The first 8 rows are patterns. Each new row is the sum of 2 different patterns, raised or lowered, with some noise. Before adding, each is slid sideways (what falls off one end comes back at the other) and multiplied by a number that may be negative. Names go in the order of the patterns.
Some rows, each with the names of its patterns after it:
[-21  11 -24 -11   3  -2  27   4 -19  -9  14  -5  14  11   5  -1  12   4
 -17   4  16   8  14   7  -5   6  -9  -8  -5 -18   5  -6   0] : (5)
[  2   7 -16  -3  11  13   0   0  -9   8 -10 -10 -19   0  22  -3  -5 -12
   1   2   0 -13  22  -1  -3  -3  -4 -10  15  -1  10  25  -9] : (4)
[-10  -3  10  -1  -7   1  -9 -13  -8   7  -3  10   3  10   5  15   7  18
  -2   2  10 -11   9 -21   3  -5  -6   9  12  27  -6  -4  17] : (0)
[ -7 -12  26  15  15  15  -3   6   2 -23  -1   2 -15  -4 -27  -4  10  -7
   2  31   2 -12  -3  -6  -7  10   8 -14 -15  -6  -1   1  -4] : (6)
[-13   9   1  -3  -4  16  -4  -4  10   7  -3  -1   4  -3   7   2  10   7
  -6   2   6   3  -7  -3 -13   3  -7  -2  10   8 -14   2  -5] : (2)
[  1 -11  -2  10   4   0   7  -6 -16 -12 -13  37  -4   4  13   7   1   8
 -20  -9 -17  -3  -4 -17  14 -12   8 -14   4   2   0  26   8] : (1)
[ -7  16   0 -25   2  16   9  -1  -7   9  -2 -22   9  -7 -14  -6 -12 -20
 -22   7   0   5 -13   2  13   9   1 -13   0   4  23   4   6] : (3)
[  3   2  -3  -2 -24 -10   3 -10   5   4  -4   6 -12 -15  12  13   9   1
  13 -10  17  -6  19  -6  -8  12  16  23  18  -4  10 -13   8] : (7)

New rows, each followed by the names of its patterns:
[35 18  2 12 16 12 15 15  8 12 35 33 32 20 14 23 20 -7 11  7  7  7 -6 20
 29  0 17 33  7 14 14  8  7] : (6) (2)
[ 29   2   5 -14  18  -9 -28 -18  11  27  -5 -10  -5  -1 -15   6 -17  10
  -6 -13 -18 -20  -6  13   2  -1  24   1   8   7 -26  -3  13] : (4) (3)
[ 32  -2  27  -7  14  18 -11   8  -8   2   0  19   3   1  17  13  43  21
  18  16  27  20  25  23  24  10  36  32 -10  10  24  23  19] : (5) (7)
[ 26   7  20 -11  25   2  47  27   2  13 -10   4  38  37  14  31 -35   7
   5   3  -3   9  23  30   7  23   5  12  36  -6  34  13  32] : (5) (1)
[-49 -11 -27 -22 -26   0 -14 -30 -19  -6  -6 -18 -24 -26 -13 -21 -14 -21
 -21 -14 -11  -6 -29  -6  -2   0  -1   1 -24 -11 -16 -33 -14] : (5) (0)
[ 22   5  13  -1  18  -4  -7  39  10  -5  20   5  -1  10  10  25  31  13
  41  18  37  16  19   7  42  35  12  16 -10  22  17  25   5] : (5) (4)
[  3  15  12   9  22  38  -5  -7  -5   9  -2  -4  -8  11  23   8  14 -20
   5  -1  26 -19  22  37   2  -8 -23   2  25   3  -3  30 -13] : (5) (3)
[-20 -11 -22 -11 -23 -11 -21 -12 -11 -15   1 -23   6 -21  -5 -10 -20 -14
 -29 -14  -6 -28 -11  -2 -19 -12  -7  -1  -5  -2   3 -12 -11] : (0) (2)
[ 35  22  24  22   8  20  13   7 -21  16  47  16  18   7  10  21   5  -7
  30  -4  13   4   8 -15  37  -9  12  39   2  36  22 -18   3] : (5) (4)
[ 13  -4   8  14 -34   8   1  14   3  -1 -10 -22 -22 -15  -1 -22  -9 -16
  -6 -32  10 -16  -5   8 -41  23  -6 -36 -20   6 -17  25  12] : (5) (1)
[13 10 11 17  4 26 26 37 29 19 30  2 13 30 19 11 21  6 -3  2 13 39 21 21
 33 25 29 27 17  9  7 23  4] : (0) (1)
[-31 -23 -12 -18  -8  -7 -36  -2  -8  -2 -13  -8 -24  -7 -51 -10  -6 -38
 -31 -58 -33  -2 -29  -2   7 -15 -26 -13 -17   1   3  -9 -18] : (6) (7)
[ -3  -3 -18 -10  15 -11   1  22 -10  -4   6 -23  -7   0   4   2  -5 -16
   3  -7 -11 -11  -5  23  -4 -15 -20   8  -1   0  -5  10  -4] : (4) (2)
[ -3  19  13   2  -7  14   8   8  -6  -4  28  -4 -13 -15   1  -2   0   8
  20   8   5  39   9  23  31  19 -11 -17   8  22 -11   3   0] : (0) (3)
[-14 -11 -20  10   3 -16 -13 -35  -8 -13  -6 -22  -8 -22 -15 -27 -12 -29
 -33   6 -18 -30  -9 -23 -27 -18 -18  -7  -1 -15   8 -12   4] : (5) (4)
[  9   5   0  13   0  23   9  18 -18  -3  -3  15  21   1  15  28   7   9
  19  22  48   3 -11   9   6 -32  16   6  16  -1  21   5  -8] : (6) (7)
[ 14   9   3  25   8 -14  11  16  10  35   9  11  11   5   8   2  19  20
  13  12  18  -3   6 -13   2  19  -8   8  -5   8  -7  15 -20] : (5) (4)
[  2  25  14  22   9 -20  19  12  22  -5  18  -6  16  -6  11  34  17   2
  15   9   9  14  -2  23  10  15  29   2   5  13  18  22  24] : (5) (4)
[-32 -16  -2   6  26  -4 -21 -19   4  -8   4  12   7 -16  -3  -8 -24 -10
  16 -10  11 -11  -7   4 -23 -24 -26 -36   2 -19   1 -33   2] : (5) (7)
[-21 -16 -23 -36 -14 -18 -14 -28   3  -5   5 -22 -20 -10 -13 -34 -10 -28
 -30 -28 -61 -14 -11 -29  -3  11 -25 -39 -21 -23 -17 -16  -3] : (4) (6)
[ -2   8  26  -7  -8  11  11   4   3   5  -4  30  18  25  24  -2  12  12
  -5  -2   5 -17   6 -20   2  23  10  -6  29   2 -14  12   3] : (6) (2)
[ -8  -2  10   8   5  -3   2  16  14   3  -1  15  -2  16   1  -7  13  17
 -13   3  22   5   6  22   1   4  -2  -9  10  10   2  27  14] : (4) (2)
[ -5 -26  -3 -20 -43 -14 -10  -5   0 -19 -34 -28  -6 -14  -3 -28 -12 -27
  -6  -1 -46 -40 -44 -41 -10 -28  -8  -3 -17 -19  -1 -11  24] : (6) (7)
[-8 23 25  6 20 36  7  0 21  9 21 29 33 10 18 19 32 16 15 21 -2 48 10 32
 25 10 31 30 22 12 16 19  6] : (0) (6)
[  0  15  23  -3   2 -13  -4  -6   2   2  22  -1  -2  -4  -3  25  -3  -3
  10  -3 -20 -10   0  13  16  14  -6   4   6  26   2  16  -5] : (6) (7)
[  5  -3  -3 -26 -11  18   7  16  -1  -4  10   1   0  12  13  20  11  -2
  -7  10   2  15   8  12  -6  -4   3  -9   6   2  10  -4  29] : (4) (7)
[-10  16 -31 -17 -15 -14  -9 -11 -25 -15 -25  -1 -23 -25   0  -6 -16  -5
  -1 -14 -12 -13  -9   4 -17 -29   0 -23 -25 -12 -19 -40 -29] : (5) (1)
[  4  15   8  56  20  -5  -7  20  14  25  19  20   3   6   3 -16  46  21
  20  33  22   7  23 -16  -4  -9 -10  11 -11  23 -19  27 -23] : (5) (1)
[ -9  31  10   1  -1 -27   6  21   8 -11  16  -7   4  -2  11  -6  -8  15
  12 -11   1   2  -9   9   1  16   0  13  26  -7   5   8  26] : (5) (2)
[ 18  48  27   9  -5  18   3   7  14  32  -2  12   0   5  22  19  34   5
   5   9  11  -7   7  11  15  22  20  -5   2  -2  19  10 -14] : (3) (7)
[ 13   8  11   3  -8  13 -21  -7 -15 -15   3   4 -17  23   4   0  17  11
  16   4 -16 -10   5 -30  -6  22   6  -3  -3  -9  -8  19  10] : (4) (6)
[-13 -22  -5 -14 -23  -4 -30 -23 -31  -7 -21 -32   2 -20 -11 -27 -10 -16
 -11   5  -2 -10 -29 -16  -4 -11 -21 -12 -29 -26 -29 -27  19] : (2) (1)
[-21   4   1 -26  -8 -10  18 -22 -30 -12 -24  -6  -8 -21 -42 -19 -28 -19
 -36 -11   5  -8 -28 -15 -10   2 -18   0   3 -22  -2 -12  -3] : (0) (3)
[ 2 15 12 19 11 12 13 10 10 10 31  9 16 19  5  3 -1  9 20 14 12 11 -1 10
 11  9  2 10 20 13  1 13  7] : (5) (2)
[  5   0   7   2  17  30  12  21  14  27   8  20  13  15  16 -16  10  11
   0  12  24  -6  19   6  18  25  16   9  -7   4   8   5  14] : (0) (7)
[ 3 13 22 13 13 12 34 15 18 11 15  4 22 23 22 29 11 25 24 19 14 31 28 10
 13 24 23 16 22  0 18 35 20] : (4) (2)
[ -7  -7  13  12   1   3  -4  14  19 -13  -1  20   4  -3  -2   3   8  -5
  -2 -15 -19  -6 -20  -8 -30  10 -14   8  -4  -7  -2 -10 -13] : (3) (7)
[ -6  -4   7  35   7  13   1  22   6   7   2  18  12 -14   6  -1  -8  27
  14  37  24  -6  20   5 -12  10  16  14   7   0 -13   7   2] : (4) (0)
[  3  16  12  48  -3  18  28  43  19  28 -11  23  -1 -13  12  15  36   3
  15  11  15  -6  23  31   7  10  -8  -8   1  24  14  25  -4] : (1) (3)
[ 23   5   2   2  -2  19  11  13  -4   1  23  -3   1  -4   1  -4  10 -11
  -4  15   7  -8   5   6  16   2  16  23  10   7  15  14   5] : (0) (3)
[-13 -11 -24 -10  -6 -13  16  -8   5  -9   6  -7  -5   4 -19   0 -31 -15
   1 -24 -26 -10 -13 -17 -21 -13 -19 -19   5  -2 -13  -7 -46] : (5) (1)
[-20 -10 -15 -22 -26 -21 -19 -11 -13 -10 -12 -12 -16   6  -9  -3 -18  -5
  -1 -11  -7 -24  -9 -26 -26   8  -4  14  -6 -25   1 -19 -12] : (0) (2)
[16 -5 30 32 22 17 24 25 11  7 23  8 -6 29 22  7 16 12  6 15 22 35 26 22
 31 16 27 25 16 -1 26 17 18] : (5) (6)
[-18 -24  -8 -10   7 -17 -26  -6 -20 -19 -18 -22 -33 -16 -30 -28 -16  -8
 -31 -11 -21 -22  -8  -9 -17 -10  -7 -20 -16 -18  -7 -33 -18] : (0) (2)
[-11  -4   9  16  13  -6 -12   8  19  -4  16  39   5   7  22   2  15  16
  23 -15   0 -14  21   3 -16   7  -3  38   3   7 -11  -7 -10] : (0) (3)
[  2  21  20   7  27  11  25  41  13  -8   6 -16  -2  26  20  10  32   4
  18  15   6  17  15  24  15   7 -26  12  24  15   5  39   3] : (4) (6)
[ -1   9  19  22  -4  18  -1  -7  20  -4   9 -14  22  -3  -3  19  20  21
  -1   6  13   4   4  21  11  -6   7   4  -2  -9   7 -10  14] : (0) (2)
[ -5   8  -1  16   0  22  16  30  21  18  12  -5  36  21  29   4  24  13
   2  -7  28  25  14  10  30  -4  -8  11 -16   7   6  -6   9] : (4) (3)
[ -4   0   2  -1  -1   0  -3 -12  -5  -6  17  -4   4   7  -4  -4  -7 -14
 -13 -15   2  -1 -23   8 -14  -6  -6   0  -3  -5  24   0  -5] : (2) (1)
[-17 -31  -7 -12  -9   7   2 -19  -9 -30 -17 -28 -41 -24 -22   0 -38  -8
 -48 -25 -11 -18   2   5 -34 -26  -3 -22  -9   7 -12  -9  15] : (5) (4)
[ 28  21   9  30   4 -14  10   5  13   7 -12  12 -15 -18  21  -5  -6  22
  -4 -20 -16   8   1  17  -1  -2   8  11   6  -5   3   5  20] : (6) (3)
[ 10  -1   2  30  17  -8  -3  -3  -2  14   4   4  -5   8  -7  -9  37   7
   4  10  11   1  14  -9   7   0  -4   3  -2  16 -11   5 -17] : (2) (1)
[ 10  11  13  29  25  14  -1  24  15   8  32  -5  16 -18  27  27  -4   9
  -3  -7  23  13  30  16  24  21  16  22  34  26   8  24   3] : (0) (7)
[ -8 -10 -10 -28   0  -1 -20 -23 -24 -26  -4 -16   6 -10 -19 -10  -5  -7
  -1  -8 -23  -3 -20 -16   0  -8 -15   0 -24 -31 -10 -12 -23] : (2) (7)
[  3 -11  -7 -28 -13 -29 -11  -1  -1 -23  -8 -28 -40   5  -5 -14   4 -10
 -20 -20  -5 -30 -15 -29 -12  -2   0 -14 -17 -10 -10   7 -11] : (4) (6)
[31  6 31  5  3 18 25 19 12 -7 13 14 -7 22 13  2 14 -1 -8  9 28 19 18 15
 10 34 16 27  2 10 25 40 32] : (3) (7)
[-16 -34   2 -27 -17   2  -3  16  -7  -5  -8 -26 -23   0 -19 -33 -24 -25
 -19 -25 -14 -36 -11 -20  -3 -25  -4   7  -3 -31 -24  -8 -21] : (0) (3)
[  3   5  11  -4  -5  -9   7   0 -42 -18  -9 -12  -7 -17  -4   7 -21  -4
  -2 -14   8 -14 -27 -17  -4 -30  -6  -8  -5   4   3 -15 -22] : (6) (3)
[ 21  -9   5 -11  -5   1 -21   9  28  -8   3   4  -8  -1  16   9   0   3
   6  -3   7  -6  -3 -13  18   3   8   0   3   6  -2  -3  -4] : (0) (6)
[ -5 -11  11  14  26 -13  19  17  -8  -3   8  -6  10   3   4  13 -12  10
   7  -2   3  22  19  16   9  11   7  -4   4 -23  11   3   3] : (4) (0)
[  1  -8  -5 -17 -19 -27 -10 -19 -23  -2 -25 -16 -26  -4 -43 -20  -9 -24
  -4 -10 -26 -24  -4 -23  -7 -15 -18 -12  -9 -16 -28  -7  -2] : (5) (2)
[ -5   5   6 -14 -13  -1 -20 -39   5 -19 -22  -9 -30 -32 -32  -3 -21  -5
 -22 -16  -2  -1 -10 -27 -10 -11  10 -14 -10 -14   2 -15 -38] : (2) (3)
[-38 -25 -33 -29 -23 -28 -13  -3 -21 -21   0 -12  13 -17 -18 -10 -28 -46
  -7 -10 -11  -2 -19 -25 -20  -4 -21  -9 -13 -26 -20 -10  -7] : (6) (2)
[ -4   1 -24  15   9   2  11  13  30   2   7  -6 -20 -14  -2   3 -10   0
  13  -9  -8  20   2  34   7   3  13  14 -18  16  10   6  15] : (0) (6)
[ -6   3  -7  33  -1  -4  16 -13  21   5  -2  10  -7 -31  -1   7   7  17
  16   0 -31  16  12  -1  -2  -1   0  21  17 -13 -11 -11  -1] : (6) (1)
[ 31  13  -5  -1  10  10  15  17  18  -6  -4 -13  -6  18  -3  -7   7  -7
   6   8 -18   9 -15  22  -1  -2  20 -13  -1 -31  12   9 -11] : (0) (1)
[27 12 22  7 30  9 -6 24 29 25 23 11 22 -2 21 10 13  2  5 -5  2  9  1 21
 18 17 16  6  0 15 17 29 12] : (2) (7)
[ -4  -9 -19  -6   0  -2  -6  -1  -5   6  -5   6 -22 -25 -22  -6  -6  -8
   1   2  -7  -6   6 -16  13  -2 -20  -8  -6 -26 -10   3 -10] : (6) (2)
[ 15   2 -20   8  10  -9  17   0 -14   0 -16 -21 -20 -12   3  -3 -10 -17
  17 -15  -9  -6  -3  23  17 -14  -3   6   6  11  -9   5   8] : (5) (3)
[ 19  12  11  20  -3   9  58  16  28  41  39   9  21  -6  18  -2   1   3
  -1  37   4  18 -17  15  11  21  24  20  36   4  -1  15  18] : (1) (3)
[-23 -12 -14  32  -9  -7  13 -28 -14  -4 -36 -23 -14 -37 -30 -47 -12 -10
 -12 -12  20  -9 -12 -11  -4 -23  -5   0 -38 -19 -41 -14 -20] : (0) (6)
[-31 -16   1  -6  -6 -29 -12 -11  -5 -18  -2 -23   1  -6 -44 -14  -1  -6
 -29 -20  -6 -25 -40  -7 -21 -31 -19 -31 -35 -42 -15 -11 -13] : (2) (3)
[ 34 -15   6  14  -6  -2  -6  21  -7 -17   0  11 -13 -15  -8  -5  15   7
  -1 -32  -5 -18   2 -27  -8   9 -11 -33 -11  -5  -5  -4  -9] : (0) (3)
[ 10 -12   1  13 -10   3   9   6 -19   2  -8 -12 -16  -5 -13 -11 -15  -6
  -5 -18   0  -5  12  -9  -1   7  -7  -2 -25   8   2 -24  -1] : (0) (2)
[-25   7 -22 -40 -21 -16 -13 -29  -5   1 -28  -5   0 -14  -7   4   2 -19
 -17 -15   0 -23 -28 -22 -16 -10 -20 -30 -37 -26 -25  -4 -27] : (2) (3)
[-16 -21 -28   5  -9 -10  12  10 -10   5   6  24  -3 -14   4  -9 -27  -5
  14   3  -5   3  -9  -9   1   5 -10  -1 -11  -3   9  12 -38] : (6) (2)
[-13  14  21  27   4  -2   8  10   5  18   1 -10   6   1  -8 -19  34  11
  13  -3  11  18  31  12   5  29   9  35  20   6   2  35  20] : (4) (3)
[ 17   0   2   5  18   2   6  -3  13  -2   2  19  13  21  13   1   6  11
   2   6  19   5   6  26  18 -15  13  14   2  25  14   2   9] : (5) (2)
